The rows of each matrix lie in a flat space through zero, up to rounding. After each matrix: how many dimensions does the smallest such space have?
(in the rows, 128 means zero)

[[123,134,124,137,101,114,130,125,132,114,93,137,150,126],
[134,114,140,118,129,130,136,116,113,118,124,148,120,107],
[124,140,154,126,128,114,69,120,115,204,84,112,112,115],
[137,118,126,143,156,115,138,130,125,110,122,125,137,138],
[101,129,128,156,109,147,100,115,149,155,126,104,115,113],
[114,130,114,115,147,101,147,149,127,109,116,149,146,126],
[130,136,69,138,100,147,129,169,131,123,156,147,123,101],
[125,116,120,130,115,149,169,87,117,118,135,131,155,113],
[132,113,115,125,149,127,131,117,106,146,139,140,134,115],
[114,118,204,110,155,109,123,118,146,93,115,118,102,127],
[93,124,84,122,126,116,156,135,139,115,98,180,135,167],
[137,148,112,125,104,149,147,131,140,118,180,92,156,135],
[150,120,112,137,115,146,123,155,134,102,135,156,85,146],
[126,107,115,138,113,126,101,113,115,127,167,135,146,94]]
 -> 10

[[127,124,119,121,82,132,130,188,149,90,135,147,128,107],
[124,161,118,135,161,98,122,95,113,130,98,130,125,126],
[119,118,157,130,116,120,133,159,141,101,111,162,140,126],
[121,135,130,137,129,104,115,140,137,116,124,135,137,127],
[82,161,116,129,113,117,123,147,173,126,110,150,154,114],
[132,98,120,104,117,162,144,113,103,133,122,130,101,145],
[130,122,133,115,123,144,154,133,111,141,101,145,121,130],
[188,95,159,140,147,113,133,133,76,121,137,117,111,139],
[149,113,141,137,173,103,111,76,85,120,122,116,108,155],
[90,130,101,116,126,133,141,121,120,199,93,133,132,157],
[135,98,111,124,110,122,101,137,122,93,156,118,107,142],
[147,130,162,135,150,130,145,117,116,133,118,133,135,123],
[128,125,140,137,154,101,121,111,108,132,107,135,127,147],
[107,126,126,127,114,145,130,139,155,157,142,123,147,131]]
 -> 7

[[148,140,152,128,113,132,137,132,95,131,132,93,130,99],
[140,122,124,100,116,98,125,139,118,103,122,102,123,147],
[152,124,130,89,106,87,127,144,104,93,121,81,122,146],
[128,100,89,72,122,61,111,145,150,72,111,119,115,203],
[113,116,106,122,138,117,120,127,154,119,123,152,125,157],
[132,98,87,61,117,49,110,149,146,62,109,109,113,211],
[137,125,127,111,120,110,127,135,120,113,125,110,125,138],
[132,139,144,145,127,149,135,123,116,146,134,125,132,100],
[95,118,104,150,154,146,120,116,174,144,128,188,129,147],
[131,103,93,72,119,62,113,146,144,73,112,113,115,198],
[132,122,121,111,123,109,125,134,128,112,124,119,125,145],
[93,102,81,119,152,109,110,125,188,113,119,186,122,190],
[130,123,122,115,125,113,125,132,129,115,125,122,125,142],
[99,147,146,203,157,211,138,100,147,198,145,190,142,69]]
 -> 2

[[39,135,129,126,109,153,103,127,122,55,102,154,160,150],
[135,119,159,88,148,66,172,148,75,118,112,118,112,90],
[129,159,114,94,160,73,194,137,106,116,117,109,72,151],
[126,88,94,108,131,196,104,141,150,126,159,161,109,149],
[109,148,160,131,121,102,150,137,118,110,115,110,142,121],
[153,66,73,196,102,211,125,86,150,78,172,89,81,147],
[103,172,194,104,150,125,87,111,97,82,94,129,108,178],
[127,148,137,141,137,86,111,75,101,92,116,143,129,122],
[122,75,106,150,118,150,97,101,38,85,44,178,144,92],
[55,118,116,126,110,78,82,92,85,146,63,125,216,45],
[102,112,117,159,115,172,94,116,44,63,14,183,135,147],
[154,118,109,161,110,89,129,143,178,125,183,65,102,142],
[160,112,72,109,142,81,108,129,144,216,135,102,120,98],
[150,90,151,149,121,147,178,122,92,45,147,142,98,117]]
 -> 10

[[148,139,158,123,121,109,109,161,124,144,105,131,150,85],
[139,33,157,159,135,158,124,109,139,176,91,147,69,126],
[158,157,147,131,134,98,56,157,144,116,149,136,146,96],
[123,159,131,112,113,143,134,139,114,124,125,151,133,121],
[121,135,134,113,117,139,171,105,125,126,131,139,136,158],
[109,158,98,143,139,115,122,125,126,127,134,127,137,128],
[109,124,56,134,171,122,31,131,192,75,183,102,110,94],
[161,109,157,139,105,125,131,118,107,154,122,149,101,161],
[124,139,144,114,125,126,192,107,118,119,126,106,172,158],
[144,176,116,124,126,127,75,154,119,90,157,122,142,111],
[105,91,149,125,131,134,183,122,126,157,98,129,121,133],
[131,147,136,151,139,127,102,149,106,122,129,121,138,114],
[150,69,146,133,136,137,110,101,172,142,121,138,111,123],
[85,126,96,121,158,128,94,161,158,111,133,114,123,71]]
 -> 9

[[146,168,151,127,139,138,121,96,154,97,137,120,164,148],
[168,190,137,117,111,146,129,107,205,84,112,120,188,120],
[151,137,111,102,163,99,139,117,61,156,151,120,140,146],
[127,117,102,131,124,105,139,149,100,140,117,147,127,119],
[139,111,163,124,124,112,129,139,145,133,87,126,153,166],
[138,146,99,105,112,130,136,117,126,138,141,128,130,116],
[121,129,139,139,129,136,122,123,135,116,133,128,126,130],
[96,107,117,149,139,117,123,126,81,135,147,149,99,136],
[154,205,61,100,145,126,135,81,134,120,156,138,149,95],
[97,84,156,140,133,138,116,135,120,146,130,118,86,143],
[137,112,151,117,87,141,133,147,156,130,112,115,138,133],
[120,120,120,147,126,128,128,149,138,118,115,138,121,102],
[164,188,140,127,153,130,126,99,149,86,138,121,184,135],
[148,120,146,119,166,116,130,136,95,143,133,102,135,139]]
 -> 7

[[234,139,158,100,147,144,109,150,107,78,153,118,123,162],
[139,148,151,135,139,118,108,115,122,124,112,146,117,128],
[158,151,133,125,122,137,116,104,123,121,125,132,114,122],
[100,135,125,139,123,122,126,111,132,143,114,138,123,114],
[147,139,122,123,118,140,126,112,127,125,132,124,121,122],
[144,118,137,122,140,126,128,150,124,116,136,124,135,144],
[109,108,116,126,126,128,143,145,133,133,136,118,140,131],
[150,115,104,111,112,150,145,136,130,121,153,103,135,130],
[107,122,123,132,127,124,133,130,132,136,125,129,132,125],
[78,124,121,143,125,116,133,121,136,150,113,137,130,115],
[153,112,125,114,132,136,136,153,125,113,149,112,138,144],
[118,146,132,138,124,124,118,103,129,137,112,142,117,115],
[123,117,114,123,121,135,140,135,132,130,138,117,134,127],
[162,128,122,114,122,144,131,130,125,115,144,115,127,133]]
 -> 3

[[72,90,204,166,125,64,110,115,134,132,96,118,147,157],
[90,141,155,114,138,93,141,113,117,121,108,91,128,127],
[204,155,57,119,138,178,132,145,122,133,155,157,116,117],
[166,114,119,179,120,133,90,132,128,129,136,159,133,127],
[125,138,138,120,167,100,153,110,134,131,116,142,153,156],
[64,93,178,133,100,117,110,116,144,117,125,116,139,121],
[110,141,132,90,153,110,120,113,116,117,143,112,142,126],
[115,113,145,132,110,116,113,150,117,139,121,104,109,133],
[134,117,122,128,134,144,116,117,144,122,148,161,151,129],
[132,121,133,129,131,117,117,139,122,137,129,126,126,140],
[96,108,155,136,116,125,143,121,148,129,114,134,137,136],
[118,91,157,159,142,116,112,104,161,126,134,187,177,156],
[147,128,116,133,153,139,142,109,151,126,137,177,160,143],
[157,127,117,127,156,121,126,133,129,140,136,156,143,154]]
 -> 6

[[47,97,120,121,135,145,117,174,136,161,182,151,139,135],
[97,116,115,129,117,92,114,60,156,133,125,134,127,141],
[120,115,102,132,112,143,110,169,137,165,158,149,151,122],
[121,129,132,107,118,112,130,124,121,134,153,109,130,113],
[135,117,112,118,100,116,117,151,122,139,176,138,158,105],
[145,92,143,112,116,66,133,69,133,114,150,117,138,103],
[117,114,110,130,117,133,123,160,121,132,173,156,145,125],
[174,60,169,124,151,69,160,77,122,94,143,129,119,104],
[136,156,137,121,122,133,121,122,131,129,95,99,132,120],
[161,133,165,134,139,114,132,94,129,87,70,110,135,118],
[182,125,158,153,176,150,173,143,95,70,98,146,89,146],
[151,134,149,109,138,117,156,129,99,110,146,103,105,116],
[139,127,151,130,158,138,145,119,132,135,89,105,96,136],
[135,141,122,113,105,103,125,104,120,118,146,116,136,116]]
 -> 7

[[123,106,124,88,173,107,138,154,117,140,133,129,109,132],
[106,139,129,93,119,126,134,127,137,144,115,117,166,112],
[124,129,146,136,166,114,100,137,149,118,101,86,158,146],
[88,93,136,107,160,109,65,133,121,124,115,90,223,108],
[173,119,166,160,223,125,165,178,132,105,135,106,132,134],
[107,126,114,109,125,134,131,211,145,133,147,106,87,144],
[138,134,100,65,165,131,164,198,146,144,135,130,92,132],
[154,127,137,133,178,211,198,187,134,135,139,135,106,128],
[117,137,149,121,132,145,146,134,141,137,110,111,146,135],
[140,144,118,124,105,133,144,135,137,169,159,164,96,142],
[133,115,101,115,135,147,135,139,110,159,166,167,107,114],
[129,117,86,90,106,106,130,135,111,164,167,181,49,140],
[109,166,158,223,132,87,92,106,146,96,107,49,117,123],
[132,112,146,108,134,144,132,128,135,142,114,140,123,174]]
 -> 10
